The rows are grouped in 4 ways, from coarse to fine. Each group lies inside one group of the grouping before and may be the whole of it. The rows also spread widely along 11 directions, which tell nothing about the answers.
(in the rows, 128 means zero)
Known rows, each followed by its group in each grouping:
[182 122 114  92 112 107 138 136 109 185 135 138 164 115 188 210  92 113
 131 112 100 125 123 135 188 121 118 155 129  71 134] -> k619 lazis rusen k589
[117  89 131 143 124 170 204 118 132 111 129 115  85  97 110 121 204 148
 136 147 113  60 129  99 122 116  66 130 119 191 100] -> k619 Bafe nare k554
[131  97 100 128 160  88  95 144 145 144 182 135 126  87 152  91 103 153
 143 151 144 136 165 114 152 130 105 133 136 135 120] -> k425 dumun Tego k287
[131  72 139 149 172 102  90 129 147 119 153  99 102  77 190  65  97 169
 136 128 105 127 161 129 112 145  94 141 126 126 133] -> k425 Fori guzol k177
[135 105 140 120 152 124 123  94 182 136  99  90  90 138 159 145  95 135
 174 137  98 133 164 131 121  95 117 166 139 133 154] -> k619 lazis raba k47
[166 167 183 123 104 151 105 135 126  95  92 104 113 142 201 125 112 112
 170 102  78 164 122 132  76 150 130 129 108 130 134] -> k619 lazis Koben k381
[109  90 117 146 124 152 110 141  90 160 146 122 145 139 131 170 109 153
 162 142 110 121 142 107 107 169 130 174 104 184  88] -> k619 Bafe nare k270
[174 105  93 125 147 111 135 116 161 136  90  93 111 142 120 124 119 163
 188 102 116 115 154 104 119 115 109 162 157 140 114] -> k619 Tas gan k178
[180 106  83 136  96 119 107 164 140 139 178 174  86  80  96 123 170 107
 197 105 131 119 142 136 121 168 121 126 119 165 101] -> k619 lazis raba k443
[183 106 104  96 189  94  78 135 190 152 144 117 110  75 126 105 116 185
 161 107 132 132 162 161 151 111 104 161 158 155 138] -> k425 dumun nonu k793
[ 76  72 153 141 184 119 155  81 152 125 128  73 115 124 188 103  78 172
  99 188 117 109 168  84 143  80  75 149 135 122 137] -> k425 raf fes k41
[155 155 105 118 159 122 177 103 156  84  99  89 128 128 135  75 156 174
 136 131 134 104 133  86 120 110  80 128 173 176  94] -> k619 Tas gan k895
[142 158 138 110 152 106 118 175  98 123 200 141 184  74 220  87 116 147
  95 159 125 138 136 124 166 144  99 105 140 111 117] -> k425 Fori guzol k847
[162 137 137 115 129 100  39 141 144 119 134 133 101 125 150  81  74 146
 160 116 142 202 156  94 100 135 124 117 113 124 123] -> k425 dumun nonu k580
[152 145 148 103 165 128 127  56 176  92  91  86  99 109 176 114 117 152
 107 120 103 126 117 141 109 121  89 151 142 176 131] -> k619 Bafe nare k270
[185 180 114 106 152  74 105  85 165  80 121 108 127 122 194  70  95 129
 120 119 141 156 122 126 124 140 104 120 160 133 113] -> k425 dumun Tego k287
[195 147 125  86 102 148 146 126 140 134 131 156 103  84 113 169 178 123
 133 102 121 111 102 143 149 127  89 126 117 163 112] -> k619 lazis Koben k381
[170 122 118 121 126 114 109  70 159 119 109 111  97 122 164 153 101 112
 148 104 103 129 116 153 109 161 118 163 126 157 120] -> k619 lazis Koben k381
[159  69 144 145 111 147 128 168  95 138 160 139 107  71 150 123 163 147
 140 106 100  95 124 134 124 165  85 129  92 134 106] -> k425 Fori guzol k847
[135 173 157 114 117 145 101 136 124 100 109 119 121 149 148 102 106 149
 151 139 129 183 141  65  89 121 117 112 115 152 108] -> k619 lazis Koben k381
[149 103  68 117 129  79 112  76 152 170 128 124 128 152 142 182  54 115
 155 141 136 140 150 100 157 124 129 172 142 113 115] -> k619 lazis Koben k381
[143 167 196  81 155 167 158 202 120 140 141 118 162 104 174 123 153 181
 124 162 111 130 156 108 170  52  84 106 135 110 148] -> k425 raf fes k41
[141 141 168 122 148 175 162 177  90 103 150 114 155  86 156  99 190 192
 110 138 111  92 117 124 123 143  73 121 123 186  90] -> k425 Fori guzol k177
[144 107 101 116 196  80 117  64 183 125 145  93 127  94 184 118  91 153
 112 143 124 105 138 173 155 138  98 175 163 166 128] -> k425 dumun Tego k287
[105 155 189  91 138 151 127 177 141 138 181 143 128 100 185 131 132 119
 130 198 116 149 164 128 176  69 103 100 117 117 170] -> k425 dumun nonu k580
[120 170  96  96 147 112 129  70 170 117 120 118 125 168 111 137  93 137
 133 182 163 153 148  74 139  96 110 138 157 185 104] -> k619 Tas gan k178
[145 122  93 107 151 109  48 106 164 154 129 129 111 136  91 143  71 167
 174 129 150 179 160 104 109 136 135 168 128 188 106] -> k619 lazis Koben k381
[124 112 173  94 157 143  90  70 146 119 113 106 102  87 177 140  91 164
  77 125  99 148 113 132 119 132  84 148 102 170 139] -> k619 Tas gan k178
[137 187 128 106 143 126 136  59 140  88 145 122 145 141 164 140 111 118
  85 173 146 127 102 138 132 153 102 139 142 208  87] -> k425 raf fes k41
[152 123 102 136 194  94 152 158 178 105 144  89 126 102 151  30 146 189
 176 149 135 105 187 104 137  89  89 125 191 132 123] -> k425 Fori guzol k847
[152 202 106 111 146 104 109 157 185 111 157 129 131 144 151  93 120 108
 214 168 136 165 182 127 127 108 150 122 177 155 138] -> k619 lazis Koben k381

New rows, each followed by its group in each grouping:
[169 128 151  97 129 125  81 112 177 143 113 128  78 135 124 147  93 130
 162 130 128 166 156 122 128  86 112 134 115 126 147] -> k425 raf fes k41
[138 157 135 101 143 115 149 137 125 106 155 132 142  74 183  78 134 156
  90 147 133 139 131  78 153 106  76  93 138 119 118] -> k619 lazis Koben k381
[188 126 109 110 121 116 162  93 193 111 117 130  62  91 120 126 171 106
 160 110 120  99 129 141 139 105  87 126 145 148 133] -> k619 lazis rusen k589
[ 77  60 121 140 150 139 126 126 107 169 156 115 135 115 140 153  96 172
 129 169 117 114 160  82 138 125 103 166 109 157 110] -> k619 Bafe nare k270
[149 160 103 135 135  71 174  41 168  71 103  86 117 147 225  85  85  88
 120 145 119 125 127  96 126 126 102 124 171 100 121] -> k619 lazis Koben k381
[141 108 181 135 112 159 158 166  97 124 151 123 123  94 197 133 157 124
 128 137  83  97 125 139 137 136  88 119 100 112 131] -> k425 Fori guzol k177
[127 141 140 111 157 169 171 184 109 155 138 106 178 127 146 157 161 180
 162 156 101  94 153 121 150 102 110 158 148 169 115] -> k619 Bafe nare k270
[170 114 104  90 129 116 107 133 127 185 143 147 139 128 103 184  96 157
 134 135 151 139 144  99 174  99 104 149 123 123 107] -> k425 raf fes k41
[134  99 139  94 166 136  98 147 146 168 160 134 120  84 114 143 121 189
 122 154 135 131 158 121 163  92  86 144 119 156 130] -> k425 Fori guzol k177
[ 94 119 140 161 132 119 155  84 163  78 119  88  83 145 187  76 106 106
 159 172 110 130 160  83  93 119 107 122 135 137 131] -> k619 lazis Koben k381
[134 102 133 151  99 144 203 112  73 127 102  91 160 158 207 175 122 113
 131 126  77  77 107 103 130 158 102 156 122 108  97] -> k619 Tas gan k178
[ 94 137 136 125 172 162 157 135 175 111 162 113 107 102 121 107 179 152
 164 190 119  95 166 140 126 103 102 142 151 230 129] -> k619 Bafe nare k270
[139 117 109 117 138 113 153 116 162 152  94  97 117 169 132 145  93 146
 183 150 127 134 176  67 144  65 113 150 153 101 132] -> k619 lazis Koben k381
[123 124 179 146 140 147 114 129 104  93 135  91 142  98 248 106 112 130
 125 118  58 124 115 162  87 192 117 146 111 155 131] -> k619 Tas gan k895
[173  95 103 114 167  84 113  91 146 132 161 120 131  32 212 116 107 146
  90  92  96 104 110 176 154 173  90 157 139 130 128] -> k619 lazis Koben k381
[143 127 143 133 126 146 101 148 148 111 153 134  87 115 117 106 151 134
 174 146 127 133 149 132 101 141 110 125 115 186 113] -> k425 Fori guzol k177
[153 171 114 125 111 121 143 157  97 101 131 126 160 141 162  87 129 141
 145 132 134 146 133  60 117 140 108 103 141 131  86] -> k619 Tas gan k895
[169 160 165  96 135 153 187 207 129 143 135 117 155 121 170 134 175 147
 167 153 102 102 159 124 177  60  93 111 153  88 148] -> k425 Fori guzol k847
[157 136 128  76 138 111  86 172  85 176 181 163 185  59 185 150  91 170
  82 122 126 164 126 105 182 132 102 125 114  99 120] -> k619 lazis raba k443
[178 190 154 126 103 160 170 200  77  82 128 125 159 134 154  77 190 157
 149 124 126 120 118  80 107 139  90  87 132 144  74] -> k425 Fori guzol k177
[125 119 139 131 119 140 124 138 122 136 185 145 127  83 189 157 134  94
 143 149  91 113 128 171 138 170 123 142 109 160 132] -> k619 lazis Koben k381
[106 154 149  99 147 156 149  79 173  94 101 108  83 135  98 110 138 166
 119 175 150 143 143  64 116  72  77 119 130 200 114] -> k619 lazis Koben k381
[145  87 124 155  84 143 169 137 107 125 131 132  96 118 143 137 157 107
 166 120 103  96 130  97 115 148 100 128 105 126 102] -> k619 lazis raba k443
[163 203 142  89 196 121 124 123 192  86 131  95 136 116 157  76 142 173
 142 159 135 135 152 153 132  96 100 130 184 191 130] -> k425 Fori guzol k177
[131 166 188 123 128 160 191 134 115  81 118  94 136 135 205 105 156 132
 113 165 100 105 123 109 128 105  80 105 132 129 123] -> k425 Fori guzol k177
[158 118 142  87 127 115 126  89 117 133 132 136 122  61 184 138 105 150
  51 110 118 138  97  99 160 123  66 118 103 106 122] -> k619 lazis Koben k381
[133 145 149 139 107 128 172 103  83  87 121 109 146 148 197 104 110 128
  86 150 128 123 108  61 121 138  82 106 118 113  83] -> k425 raf fes k41
[136 144 162  75 160 132 104 106 180 145 137 124 110  90 168 162 103 137
 119 153 108 151 145 154 161  84 105 144 129 146 170] -> k619 lazis rusen k589
[ 89 148 134 148 131 113 128  78 154  53 149 116  87 121 179  44 113 106
 118 179 136 150 141  74  90 144  96  93 130 174 113] -> k619 Tas gan k178
[190 128  99  86 157  95  87 135 159 160 144 140 126  99 109 125 102 175
 138 117 156 150 152 110 162  97  99 137 144 128 115] -> k425 raf fes k41
[158 142 129 136 135 145 145 108 176  89 105 104  78 156  93 102 160 140
 189 142 136 112 149 118  90 115 103 137 144 202 100] -> k425 raf fes k41
[125  94 123 185 117 134 194 161  74 108 134  88 159 155 193 105 144 135
 171 139  98  74 138  98 112 168 109 145 135 124  81] -> k425 dumun nonu k580
[166 195 143  88 153 110 123 144 126 111 164 130 179  77 232 116 118 129
 103 132 104 144 116 158 157 145 114 121 153 130 133] -> k619 lazis rusen k589
[160 100  86 131 130  88 158  64 161 120 131 115 103 105 174 133 116  99
 126 122 111  92 122 135 149 143  94 146 148 126 122] -> k619 Tas gan k895
[106 156 152 131 118 181 161 204  95 129 164 132 158 158 121 140 173 143
 184 190 130 115 158 102 133 117 120 125 125 186  97] -> k425 dumun nonu k580
[104 168 151 107 163 154 129 162 164  94 150 125 108 100 108  59 163 182
 151 180 149 152 172  74 116  79  92  98 143 201 121] -> k619 lazis rusen k589
[100 127 150 140 138 114 136  89 146  71 164 121  91  92 192  59 126 114
  93 176 134 128 130 107 121 139  78  97 117 157 119] -> k425 dumun Tego k287
[126 154 155 141 115 138 189 107 144  78  98  90 107 160 192 103 135 102
 159 157 101 119 142  90 105 105 105 117 142 122 128] -> k619 lazis raba k47
[164  82  87 122 112 103 104  84 145 166 113 130  98 139 117 183  82 122
 162 110 126 135 138 108 131 138 121 171 118 129 109] -> k619 lazis raba k443
[138  71 100 157 143  99 135 118 137 116 159 120  97  89 145  75 130 151
 134 136 133 100 148  99 127 145  80 128 130 136  99] -> k425 Fori guzol k177
[143 157 154  74 121 159 105 135 102 175 138 141 166 129 157 222 101 138
 114 145 109 149 118 134 160 121 123 157 106 153 124] -> k619 Bafe nare k270
[150 135 123  91 121 114  85  84 151 149 121 136 107 154 118 175  77 127
 130 148 153 167 134 106 144 111 113 145 111 149 116] -> k425 dumun Tego k287
[138  88 129  97 176  97  90  80 170 164 133 107 118  85 188 159  61 153
 111 129 101 139 147 150 159 113 106 175 133 118 158] -> k619 lazis raba k443
[192 134 104 120 137 115 131 170 124 138 133 117 155 107 167 124 140 148
 180  91  98 112 138 143 133 151 121 148 155 128 115] -> k619 Tas gan k178
[215 184 143 107  83 141 156 174 114 124 135 147 141 137 165 159 165  85
 174 112 108 117 116 151 143 132 120 113 132 110 115] -> k425 raf fes k41
[174  92 106 151 131 106 155 103 175 106 110  99  71 129 137  95 144 124
 184 119 117  92 151 123 114 122  93 138 149 128 118] -> k425 Fori guzol k847
[128 106 171 140 156 130 126  81 171  96 122  84  84 115 206 116 111 118
 137 147  82 109 138 174 108 137 101 153 127 151 151] -> k425 Fori guzol k177
[123  96 141 136 129 118  78 174 103 158 163 127 145 108 203 128  74 132
 164 131  89 159 162 115 125 152 135 140 108  97 142] -> k619 Tas gan k178
[171 141 126  93 181 128 193  77 196  98  80  78 103  99 136 108 166 182
 121 120 118  84 128 126 145  72  62 147 178 169 127] -> k619 lazis rusen k589
[145 131 114 103  99 116  91 118 109 161 116 141 130 160 127 164  67 137
 138 134 144 181 141  46 131 111 119 132 105 110 104] -> k619 Bafe nare k270
[166 124 123 102 124 113  66  87 162 122 122 142  74  98 120 121 100 139
 132 105 136 172 128 110 106 139 105 133 108 163 117] -> k619 lazis raba k443
[178 168 179  98 103 139 111 164 118 113 140 142 122 107 189 117 132 116
 129 126 109 158 124 124 133 120 101  92 108  98 137] -> k425 Fori guzol k847
[140 134 139 135 119 121 172  90 101  90 117 105 135 138 185 102 113 137
  85 144 131 116 111  68 125 131  75 114 125 120  85] -> k425 raf fes k41
[211 125  98 119 117 121 132 195 130 157 162 149 136  97 130 148 177 123
 203  97 114  95 137 177 154 151 122 144 140 138 112] -> k425 dumun Tego k287
[124 112 135 145 106 136 150  87 152  92 110 114  64 156 115 109 138 114
 154 157 141 122 138  81 101 116  90 119 111 165 103] -> k425 dumun Tego k287
[167 159 153 118 104 118 111 114 143  98 131 131 103 110 208 118 113  82
 144 117  96 154 122 142 111 150 121 115 119 116 140] -> k619 lazis raba k443
[137 130 137 110  91 122 142 105  96 132 175 161 132 100 186 167 121  84
  74 157 130 121  95 125 171 152  89 111  93 123 109] -> k425 dumun Tego k287
[118 134 117 134 100 121 147 168 127 151 166 143 130 171 142 149 118  86
 196 194 140 135 177  90 159  97 132 118 129 108 125] -> k425 dumun Tego k287
[183 129 180 112 138 161 167 183  81 107 110 100 155  76 191  94 179 197
 105  82  90  97 102 119 128 132  64 118 121 120 105] -> k425 dumun nonu k793
[116 145 146  94 182 142 147 147 138 150 131  94 171 120 173 140 116 187
 131 167 108 122 161 112 160  77 104 154 157 145 139] -> k619 Bafe nare k270
[164 173 155 100  99 134  70 189 107 132 145 156 133 138 142 117 112 134
 164 132 142 195 145  88 119 125 126  98 100 123 115] -> k425 dumun Tego k287
[163 114 174  94 146 139  68 186 121 151 124 123 122  93 150 108 108 198
 141 103 116 173 152 101 128 100  97 124 103 110 138] -> k425 dumun nonu k580
[135  95  54 121 147  72 102  58 172 167 132 119 113 151 121 164  54 125
 154 151 149 138 161  95 149 119 126 177 150 142 113] -> k619 Bafe nare k554
[120 108 108 130 108 111 133 128 100 142 167 148 136 110 164 134 101 120
 118 154 134 136 138  73 149 139 104 121 113 113 103] -> k619 lazis raba k443
[130 127 131 122 139 120 192 104 127 119 139 107 146 104 208 139 129 120
 104 152 100  90 123 123 164 120  89 136 146 118 126] -> k619 lazis rusen k589
[ 97 166 142 144 118 161 150 223  94 123 176 130 172 153 164 109 150 124
 206 190 111 134 177  90 121 129 141 113 139 154 115] -> k619 Tas gan k178
[123 102  85 136 152 116 121 108 137 143 118  99 136 161 114 138  92 168
 172 144 133 126 159  85 116 136 121 174 148 176  91] -> k619 Tas gan k178
[145 177 120 118  85 104 130  83 129  78 136 149  99 130 170  90 112  80
 104 148 148 166 113  60 115 135  98  80 117 127 101] -> k619 Bafe nare k270
[201 188 159  80 136 152 102 218 128 144 131 131 160 125 141 138 154 165
 191 109 115 153 147 150 140 106 128 130 141 140 130] -> k425 dumun nonu k580
[176 122  60 139 114 100 149 137 140 122 132 133 115 132 100  98 149 133
 189 114 145 112 147  79 124 139 108 127 155 147  83] -> k619 Tas gan k895
[121 176 116  86 170 126 167  81 176 126 152 116 147 119 161 162 133 124
 110 193 128 103 136 151 178  94 103 152 170 190 132] -> k619 Bafe nare k270
[162  74 116 148 122  73  93  66 157 117 103 100  73 110 206 100  55 109
 144  88  96 150 137 107  99 153 110 144 117  74 139] -> k619 lazis Koben k381
[145 129 164 135  84 161 162 155 102 108 134 135 101 131 146 126 165 112
 145 145 116 115 127  92 119 123  88  99  98 126 108] -> k425 Fori guzol k177
[ 92  98 100 115 199 104 144  73 166 161 143  84 154 126 174 161  73 164
 119 185 116 101 165 128 171  98 108 191 167 159 135] -> k619 Bafe nare k270
[128 139  99 117 152  97 161  66 128  92 151 119 138  81 183  84 123 147
  54 149 142 110 106  85 146 141  67 117 145 159  90] -> k619 Bafe nare k554
[120 122 160 102 115 131 101 161  68 162 155 142 168 122 183 152  78 156
  92 153 130 167 132  70 160 119  99 118  88  92 113] -> k425 dumun Tego k287
[126  92 136 112 122 146  99 188 101 192 198 164 144  93 135 188 129 134
 152 158 119 123 149 149 172 137 119 148  93 147 126] -> k425 dumun Tego k287
[170 109 136 136  92 127 119 128 169 108 136 146  43  85 137 108 158  84
 183 106 105 130 138 137 104 136 106 109 106 135 142] -> k619 lazis rusen k589
[174  98 137 124  96 168 128 192 110 170 136 144 112 134  92 181 166 140
 203 119 111 108 148 130 132 125 115 145 103 143 110] -> k425 Fori guzol k847
[173 136 171  91 126 127 156 115  94 133 122 112 165  96 241 166 109 131
  64 111  88 113  89 146 174 129  81 134 117  79 133] -> k425 dumun nonu k793
[129 115 116 120 164 105 187  51 153 120 106  76 140 150 189 151  96 136
 101 162 119  85 127 125 164 107  86 168 162 133 117] -> k425 dumun nonu k793
[ 99 122 152 138 122 130 118 141 110 121 163 126 130 135 183 116  99 119
 136 176 124 147 150  96 129 133 114 120 108 130 120] -> k425 dumun nonu k580
[167  99 125 137 119 121 147 112 150 108 122 119  80  88 160 104 150 122
 153 101 101 105 129 128 114 140  92 130 126 130 123] -> k619 lazis raba k443
[160 134 129 120 135  92  80 168 150 141 165 134 125 116 188 107  89 112
 182 137 118 164 171 137 144 123 136 125 136  91 151] -> k425 dumun nonu k580
[ 82 129 152 125 134 167 158 154 112 113 172 134 129  96 141 106 164 151
 117 186 125 114 144  86 136 117  84 106 115 187 112] -> k619 Tas gan k895
[141 124 112 144  92 127 186  93  91 102  90 105 127 163 155 120 123 131
 120 128 127 113 113  34 110 131  86 121 123 118  74] -> k619 Bafe nare k270
[175 139 125 128 134 128 197 165 147 116 115 101 129 118 172 105 173 133
 189 120  95  88 153 122 140  98 102 128 168 105 132] -> k619 lazis raba k443
[217 135 143  91 133 131 115 147 145 147  62  97 119 127 148 141 123 174
 175  61  92 142 136 117 118  95 107 150 137  98 136] -> k619 Bafe nare k270
